There are 9 hidden switches. A switch that is on adds its own fixed numbers to the row, and there is some noise. The rows also spread widely along 10 directions, which tell nothing about the answers.
(in the rows, 128 means zero)
Some rows, each with its switches (1 for on, 0 for off) after it:
[141  89 115 119 102 119 148 108 151 152 166 108 177 123 125 126 115 144
 131 153 133 133 149  92 162 116 126]	0 0 0 0 0 0 1 1 1
[142  82 129  95 107 114 148  84 117 162 162 147 134 149 117 132 117 139
 139 158 111 145 118 131 178  93 104]	1 0 1 1 0 0 1 1 0
[107  95 112 130 129 114 152  87 148 159 150 176  95 155 131 122 149 110
 159 157  89  83  73 170 144 104 125]	1 0 0 1 1 1 0 1 1
[150 101 108  96 102  74 139  94 104 124 187 137 161 154 149 144 140 153
 129 140 133 147 118 161 168  77  94]	1 0 0 1 0 0 0 1 0
[163 144 118 117  94  86 147 110 149 114 143 105 127 152 125 138 173 128
 152 144 109 161 121 147 141  79 140]	1 1 1 0 0 0 0 0 0
[155 130 121 171 102  87 164 132 178 116 171 137 203 124 153 126 153 138
 137 138 119 114 139 112  97 123 123]	1 0 1 0 1 0 0 0 1
[130 123 118 136 100 108 144  99 117 132 170 149  95 141 138 140 142 114
 155 129 118 116 117 145 143 100 109]	0 0 0 0 1 0 1 1 0
[125 136  93 151  84  97 121 133 119 106 196 106 152 121 163 166 135 151
 124  65 141 151 168 128 166 117 118]	0 0 1 0 0 0 0 1 0
[175 105 133  76 128  79 180 116 108 122 151 143 101 148 164 134 165 138
 136 192 106 143 108 137 158  89  87]	1 0 0 0 1 0 1 1 0
[151 158 112 122  92  63 143 114 152 119 144  61 134 139 134 145 188 105
 142 134 102 183 145 104 143 123 134]	0 0 0 0 0 1 0 1 1
[166 134  99 195 125 124 163 129 139 129 153  55 115 116 101 111 136 100
 146 127 187  92 134 118 126  99 130]	0 0 1 1 0 1 0 0 1
[162  94 153  80  82 106 140 110 152 145 159 147 152 165 108 125 141 153
 148 197 106 148 139 118 150  86 116]	1 1 0 0 0 0 0 0 1
[124 127 132 163  76 114 125 114 136 129 181 153 118 140 125 153 141 129
 155 103 103 128 161  98 136 125  96]	1 0 1 0 1 1 1 1 0
[113 118  80 141 120  90 154 102 161 140 163  73 146 133 128 142 152 127
 135 108 110 142 114 143 154  94 151]	0 0 1 0 0 1 1 0 1
[116  99 108  86  94  82 141  65 153 155 142 123 147 173 119 130 149 127
 159 161  95 149 105 158 150  74 132]	1 0 0 0 1 1 0 1 1
[166  86 131 104 109 144 144 107 146 106 128 164 134 137 134 122 130 146
 145 178  99 135 139 123 158 119 111]	1 0 0 1 0 0 1 0 0
[114 108 146 159  85 125 129 110 154 153 186 198 149 157 114 138 134 139
 148 125 100  93 136 111 117 125  91]	1 0 1 0 1 1 0 0 0
[132 145 113 163  90 116 124 118 121 125 169 119  81 141 112 144 150 111
 154 102 123 117 134 133 156 107 120]	1 1 1 1 0 1 0 1 0
[132 125  91 140 132  93 159 107 136 135 167  94 127 140 128 131 155 121
 136 125 147 105 101 147 146  87 120]	0 0 0 0 0 1 0 0 0
[135  91 123  92 107  91 157  76 141 146 163 157 173 146 150 129 126 137
 140 171  96 137 117 130 140  97 101]	1 0 0 0 1 0 1 1 1
[151 100 110 116 139 134 172 120 138 125 123 109  98 120 128 128 150 127
 140 157 107 121 127  98 163 118 123]	1 0 0 0 1 1 1 0 0
[123  87 121 136 116 111 157 123 125 158 199 171 128 130 135 142 130 151
 134 138 116  90 119 120 164 115  95]	1 0 0 0 1 0 1 1 0
[165 128 146 146  91  55 155 170 118 163 238 110 168 130 137 148 160 152
 109 132 151 135 160  77 148 122  79]	0 0 1 0 0 0 0 1 1
[130 122 114 110 113  81 152 130 125 159 178  96  91 146 127 156 174 132
 129 129 101 155 124 117 182 104 117]	0 0 1 0 0 1 1 1 0
[163 119 115 140  98  99 143  98 115 132 178 113 169 143 132 122 126 128
 137 133 162 129 141 139 119  77  94]	0 0 1 1 1 0 0 0 0
[163 154 131 166  82  36 154 128 119 127 211 101 104 161 117 148 188 116
 160 129 137 143 116 159 136  75 102]	1 0 1 1 0 0 1 1 1

New rows. What belongs after each?
[155 118 102  86 106  72 157  97 120 146 159  40 103 148 100 136 159 125
 149 159 136 169 126 125 180  55 128]	1 1 0 0 0 1 1 1 1
[143 116 122 145  84  84 130 121 109 127 205 137 160 137 143 144 137 144
 136 116 137 131 161 126 144 110  96]	1 0 0 1 1 0 0 1 1
[126 135 115 146  92  42 145 122 182 147 200 120 203 153 149 142 172 145
 124 125 105 137 127 132 118 111 121]	0 0 1 0 0 1 0 1 1
[146  94 128  94 131 120 156 102 124 133 150 148 135 142 129 132 133 141
 130 163 119 122 117 112 152 105  84]	1 0 0 0 0 1 0 0 0
[117 111  99 128  88 106 135  85 126 144 168  98 148 134 134 145 116 122
 144 104 124 155 147 135 158  93 132]	0 0 1 0 1 0 1 1 1
[112 126 113 149 101  99 131 103 125 135 193 147  92 151 123 145 145 117
 155 116 125  92 111 146 142  91 102]	1 1 0 0 0 1 0 1 1
[133  96 146  93  80 125 126  96 139 169 166 177 107 171 105 126 127 136
 155 176 110 120 116 139 155  87 113]	0 1 0 0 0 0 0 1 0
[109  88  89 145 137 118 166 110 148 151 179 139 152 122 152 131 123 140
 128 124 117  90 104 155 149  98 141]	0 0 1 0 1 0 1 0 1
[146 120 116 162 112 148 158 106 160 169 132 103  80 126  91 107 131  84
 165 159 122 101 104 127 151 107 161]	0 1 1 1 0 0 1 1 1
[114 114 132 142 109  77 143 128 140 134 222 183 186 134 159 164 155 161
 105 109  77 125 132  99 136 144  70]	1 0 1 0 0 1 1 0 0
[139 139 100 201 125 101 173 114 150 141 188 120 137 113 139 129 132 107
 141 108 156  72  99 135 121 111 118]	0 0 1 0 0 0 1 1 0
[ 93 108 138 134  74 100 119  97 141 145 205 194 117 177 123 154 152 143
 161 127  73 116 122 156 130  84  98]	1 1 1 0 1 1 1 0 1
[138 122 121 129 105  98 151 118 121 118 179 126 118 131 136 159 154 131
 138 118  97 153 128 132 158 113 113]	1 0 1 0 0 0 1 0 1
[161 112 126 123 118  91 151 170 102 107 197 132 100 125 184 156 163 152
 113 133 112 142 147 122 176 128  99]	0 0 1 1 0 0 1 1 1
[133  70 103  49 144 128 156  95 100 120 129 149  93 138 171 150 121 148
 121 156  89 148 114 135 200  98  93]	1 0 1 0 0 1 1 1 0
[ 66 132  82 173 116 121 127 115 136 147 207 133 133 110 141 170 136 126
 113  45  82 109 127 121 166 142 133]	0 1 1 0 0 1 1 0 0
[112  95 107 130 131 120 156 107 143 144 168 144 126 134 122 144 145 142
 135 131  96 102 108 123 167 120 118]	1 0 0 0 0 1 1 0 0
[134 139 154 120  89 108 143  80 143 138 139 178  81 170 105 147 171  96
 175 151  55 153  91 149 134 113 115]	1 0 1 0 0 0 1 0 0
[151 111 127 115  81  80 142 126 156 145 165 110 140 153 117 142 161 150
 150 153 109 163 139 129 167  98 141]	1 0 1 0 0 0 0 1 1
[140  89  98  83 122  99 160  93 126 143 153  97 144 141 139 131 139 138
 130 159 115 153 118 145 168  75 133]	0 0 0 0 1 0 1 0 1
[140  56  99 115 133 131 158  93 133 141 152 161 127 148 139 109  99 159
 144 167 145  82 111 154 160  67 103]	1 0 1 1 1 1 1 1 0
[139 100 150 130  95 114 137 154 117 120 198 174 115 134 146 165 144 160
 133 128  95 135 158 105 162 131  87]	1 0 1 0 0 0 1 0 1
[151 111 126 159 109 123 157 136 144 161 167 104 113 112  96 134 147 116
 147 145 118 118 134  88 171 143 138]	1 0 0 1 0 0 1 1 1
[179  94 121  73 150  95 190 119 133 117 141 138 100 144 151 120 165 148
 137 212 110 119  78 151 165  71 113]	1 1 0 0 0 0 1 0 0
[151 103 106 151 120 123 163 121 135 128 168 101  97 122 117 120 123 130
 151 151 164  80 130 114 152  84 111]	1 1 0 0 0 1 1 1 1
[162 145 135 130 114  75 162 113 104 145 174 112  78 151 120 131 170  94
 146 156 146 115 100 121 131  98  74]	0 0 0 0 0 1 0 1 0
[165 145 145 118  75  98 135  99 123 134 145 123 104 155 120 135 151 100
 159 147 120 165 138 120 134 105 102]	0 0 1 0 0 0 0 1 0
[137 138 109 146 105 103 151 105 130 123 156 123  87 134 128 152 150 108
 158 109 109 135 115 144 158 105 129]	1 0 1 0 0 0 1 1 0
[139 120 114 146 109 129 151 118 104 117 166 130  64 131 120 156 140 123
 156 110 127 119 119 144 168  97 113]	1 0 1 0 0 0 1 0 0
[165 127 131 148 109 115 149 139 139  90 151 138 112 138 143 137 153 136
 142 130 126 119 147 113 132 121  94]	1 0 1 0 0 1 0 0 0
[127 102  89 164 103 140 132 114 152 125 169 127 151 128 144 118  95 151
 138 114 173  74 155 131 132  80 123]	0 1 1 0 1 1 0 1 0
[133 121 129 105 106 128 145 113  69 130 158 137   8 151 115 168 158 110
 162 122  95 148 114 144 186  94 105]	1 0 1 0 1 0 1 0 0
[173 122 180  83  78  75 151 110 161 165 145 153 131 170 104 130 184 116
 156 211  65 173 117  96 140 128 108]	1 0 0 0 0 0 0 1 1
[114  76  83 150 115 152 136  98 129 116 171 130 146 127 136 127  90 154
 138 109 161  87 153 134 151  84 108]	0 0 0 0 1 1 1 0 0
[147 131 107 119 126 109 154 133 102 107 162 109 100 119 153 151 155 124
 123 121 124 141 128 123 168 121 114]	0 0 0 0 0 0 0 0 0
[171 110 121 105 124 112 167 141 109 138 158  93 105 119 141 141 138 130
 120 151 136 145 142  90 178 118 104]	0 0 1 0 0 0 1 1 0
[121  73 111  94  95 132 123 140 121 138 171 143 110 143 146 147 128 169
 132 134 114 130 159 136 194 101 133]	0 0 0 0 1 0 0 1 1
[128 115 107 134 108 111 150 111 125 133 168 104 119 119 121 150 147 126
 142 112 106 141 138 115 168 116 131]	1 0 0 0 1 0 1 0 1
[132 110 107 140  97 108 141 132 141 121 168  85 123 133 113 158 152 150
 140 110 112 153 162 108 175 106 132]	1 0 1 0 0 1 1 0 1
[164 124 123 134 110  84 170 127 156 150 172 104 158 137 111 118 167 138
 138 164 131 115 125 114 138  92 134]	1 1 0 0 1 0 0 0 0
[161 137  96 157 126 130 165 113  95 106 147  71  96  92 158 134 114  92
 140 105 169 121 149 105 144 109 111]	0 0 1 0 1 0 1 1 1
[169 116 157 117 105 101 159 145 163 131 157 123 165 127 135 138 165 141
 122 172  78 162 162  47 139 154  96]	1 0 1 0 0 1 1 0 1
[155 123 109 139 122 107 156 125 124 105 151 114  95 133 141 140 163 124
 144 130 112 133 133 135 151 105 115]	1 0 1 1 1 1 1 0 0
[136  91  94 170 132  87 179 130 163 125 196 152 141 142 137 121 149 159
 153 155 149  52  92 180 130  69 131]	1 0 0 0 1 0 1 0 1
